The same things were measured in two ways. Each way mixes the same 4 hidden numbers, adds some noise and spreads widely along 3 directions of its own, which tell nothing about the thing.
(in the rows, 128 means zero)
Some things both ways: the first way, then the second way.
[107 151 106 121 160 109 101 141 112 121 117]
[131 114  92 100 135 147 133 103 124 145 121 152 146 127 167 160 108 162]

[108 154 111 106 177 181  90 186 118 113 122]
[150 124  94 101 129 127 129  87 150 162 135 130 160 117 161 160 118 145]

[156 106 130  96 152 209 150 182 130 113 130]
[127 170 158 156 102 120 172 122 130 137 154  31 128 120 164 142 125 106]

[138  65 101  62 121  96 127 157 150 145 158]
[122 164 185 185 114 161 175 131 110  92 142   4 104 160 137 138 144 118]

[ 70 118  84 158 135 173 147 154 129  94 101]
[ 89 119 101  53 112  90 141 144 127 154 174 183 179  85 196 144  63  66]

[168 133 165 101  31  99 118 147 110 117 157]
[127 141  98 136 120 109 152 105 153 185 113 104 119  89 152 151 106 193]

[ 93  99  73  98 138 113  91 168 132 104 135]
[104 147 135 115 128 151 163 112  94 109 168  67 148 170 187 160 141 113]

[195 105 148  68 121 159  94 190 115  98 154]
[138 150 123 166 107 115 152 120 155 174 114  52 133  85 149 165 109 183]

[141 126 126  85 129  91  91 141 112 128 145]
[136 126 127 164 142 142 140  88 145 141 100  94  81 135 104 129 128 187]

[129  92 108 113  75  82 124 134 129 121 146]
[121 133 125 135 101 110 151 150 135 158 105 127 108  76 155 114  80 136]

[149 113 125 113  92 101 114 168 146 110 126]
[156 145 130 138 117 131 154 115 135 149 120  96 120 118 156 142 139 163]

[ 90 112  80 115 140 133  99 148 113  98 127]
[114 142 133 123 113 125 153 130 126 134 119 130  92 124 137 107 114 127]

[124 105 117  68 143 208 119 195 104 106 158]
[126 155 117 122  97 104 163 140 141 166 152  57 184  83 203 166  87 109]

[174  82 159 112  78 135 169 100 114 128 146]
[ 78 171 165 157 113 135 201 147  92 127 158  24 120 133 179 143 108 117]

[ 69 192  97 202 216 162 140 127 122 119  67]
[126 121 118  66 131 144 142 109 116 108 141 192 114 163 164 124 152 103]

[135 134 122 148 125 119 153 140 160 132  94]
[144 139 129 113 123 142 144 112 126 128 128 119 110 138 154 131 133 121]

Other things, the second way, with their names:
q_44: [109 140 128 104 127  97 137 104 155 152 154 127 116 126 122 125 131  95]
q_169: [120 130 122 106 123 154 157 120 102 112 134 124 121 157 169 141 140 133]
q_801: [145 106  93 161 141 168 137  78 150 152  70 132  86 130 103 135 116 231]
q_489: [103 108  86 121 112 120 152 130 130 170 109 145 171  73 195 172  57 162]
q_241: [114 134 161 104 114 142 156 148 105 102 144 137 101 144 153 103 125  69]
q_805: [125  95 103 122 114 103 132 130 172 174 107 174 128  60 133 123  52 120]
q_81: [153 143 107  94 118 104 141 110 132 161 124 158 107 117 145 120 145 136]
q_135: [153 150 104  94 138 138 152  78 121 135 149  81 150 165 182 165 168 156]
q_575: [125 148 127 127 115 128 152 118 129 142 127 105 112 115 151 134 130 140]
q_891: [136 143 109 106  95 109 152 136 131 164 126 143 134  88 176 136 108 131]
q_711: [156 154 101 146 115 108 154  99 155 186 117  73 129  80 163 153 124 184]
q_451: [118 115 127 164 109 158 165 153 107 128  86 113 112 100 170 138  89 172]
q_840: [150 142 113 136 103 112 135 128 158 173 103 142 104  81 134 115 111 149]
q_196: [115 113 116 105 130 130 147  94 131 129 137 131 134 140 150 154 122 125]
q_882: [121 136 113 125 127 145 152 106 117 139 117 102 123 130 167 149 125 164]
q_200: [112 107 122 109 139 141 134 107 124 117 122 172  99 144 121 118 124 136]
q_563: [161 131 110 144 116 144 138 116 140 141  99 128 103 112 136 130 124 176]
q_399: [118 153 148 132  90  95 165 163 145 161 144  79 140  71 173 126  85  74]
q_211: [ 50 109 123 113 103 105 154 160 138 158 144 145 134  74 161 132  40  81]
q_118: [116 156 143 147 106 131 175 152 117 128 130  84 113 115 172 133 113 118]
q_29: [ 90 127 127 194 118 143 167 130 120 145  89 104  76 107 118 120  94 201]
q_61: [104 123 120 138 136 159 162  97 116 110 122  99 108 154 138 151 127 179]
q_291: [127 150 152 127 108 156 173 141  89 104 132 102 105 148 169 119 137 119]
q_895: [159 137 110 130 117 130 137 106 147 158 103 122 117 110 148 137 125 169]
q_321: [198 165 108 129 122 122 136  74 150 165 112  84 115 128 143 149 169 173]
q_784: [162 148 119 156 106 121 148 121 153 167  99  96  98  91 129 128 116 164]
q_316: [ 83 119 119 104 129 111 139 120 137 142 153 128 153 109 157 159  77  99]
q_233: [155 136 126 142 129 161 146  91 122 126  98  98  89 155 128 131 160 188]
q_40: [106 134 145 163 124 143 159 124 121 134 116  96  85 126 124 114 116 155]
q_203: [183 182 149 147  97 154 179 132 101 126 105  67  78 138 166 120 177 179]
q_432: [ 45  95 112 110 133 137 144 132 113 142 117 197  98 114 134 118  65 132]
q_317: [138 174 117 152 123 121 168  93 132 161 135  41 126 122 172 156 148 187]
q_471: [142 125 133 114 100 142 149 142 124 112 121 135 127 121 170 128 110 117]
q_48: [132 131 133 146 136 146 145 102 128 131 106 112  85 137 116 121 144 173]
q_199: [149 131 128 149  85 114 150 154 152 165  91 126 113  59 151 129  83 136]
q_716: [121 138 125 138 106 122 154 133 137 148 119 122 108  99 143 118 107 140]
q_625: [165 161  99 103 118 118 153 101 139 160 141  92 148 122 181 156 147 150]
q_2: [109 114 117 100 140 152 140 105 107 109 137 141 121 166 155 137 128 137]
q_945: [135 151 106 152 105 125 163 112 133 165 113  99 123  96 165 152 108 184]
q_568: [113 130 131 131 106 136 163 148 121 134 124 123 124 108 164 135  91 133]
q_179: [137 128  86 107 170 147 132  40 137 133 122 111 130 169 136 172 165 205]
q_731: [158 145 158 130  93 162 163 155  93  96 126  89 120 141 189 130 142 107]
q_232: [125 129  74 100 125 108 150 105 142 181 138 117 166  90 191 180  93 162]
q_369: [128 140 120 123 125 125 150 105 135 143 116 130  87 129 130 115 134 153]
q_416: [146 146 125 149 143 154 143  61 150 123 144  29 151 164 146 186 153 181]

Some of these things the first way, each followed by its name:
[147 169 166 156 128 141 159 120 120 140 104]  q_369
[135 142 119 108 150 156  91 179 128  97 115]  q_895
[113  95  86 133 141  97 144 150 180 136 112]  q_731
[125 135 116 137  98  71 151 131 155 151 111]  q_196
[132 135 125 169 127  88 153 107 151 146  92]  q_169
[188  74 137 110 104  72 105  95 114  99 123]  q_29
[106 182 137 106 126 136 106 184 114 140 140]  q_135
[ 88 111  68 141 155  81 110 131 148 120  96]  q_200
[128 182 143  97 133 160  97 205 121 123 143]  q_321
[127 135 115  42 160 129  61 213 108 138 174]  q_416
[149 148 149 104 156 185 114 164  97 110 132]  q_784
[114  84 102  90  97 174 160 171 127 121 152]  q_399
[ 98 175 121 151  77 102 144 137 130 144 130]  q_81
[183 105 117 104 127  45  68 146 145 105 114]  q_801
[116  83  96 164  54  20 142  57 136 131 118]  q_432
[139 113 128 118 154 174 150 129 107 122 124]  q_118
[ 66 124  74 153 195 153 153 129 140 139  92]  q_241
[118 110  79 140 165 177 132 184 159  79  78]  q_44
[142  88 118  98  74  80 143 139 152 137 148]  q_199
[103 143 133 132  89  73 165  96 123 181 147]  q_291
[167  87 132 116  79  28 134  82 138 152 136]  q_451
[155 143 147 120 112  74 125 103 114 162 134]  q_61
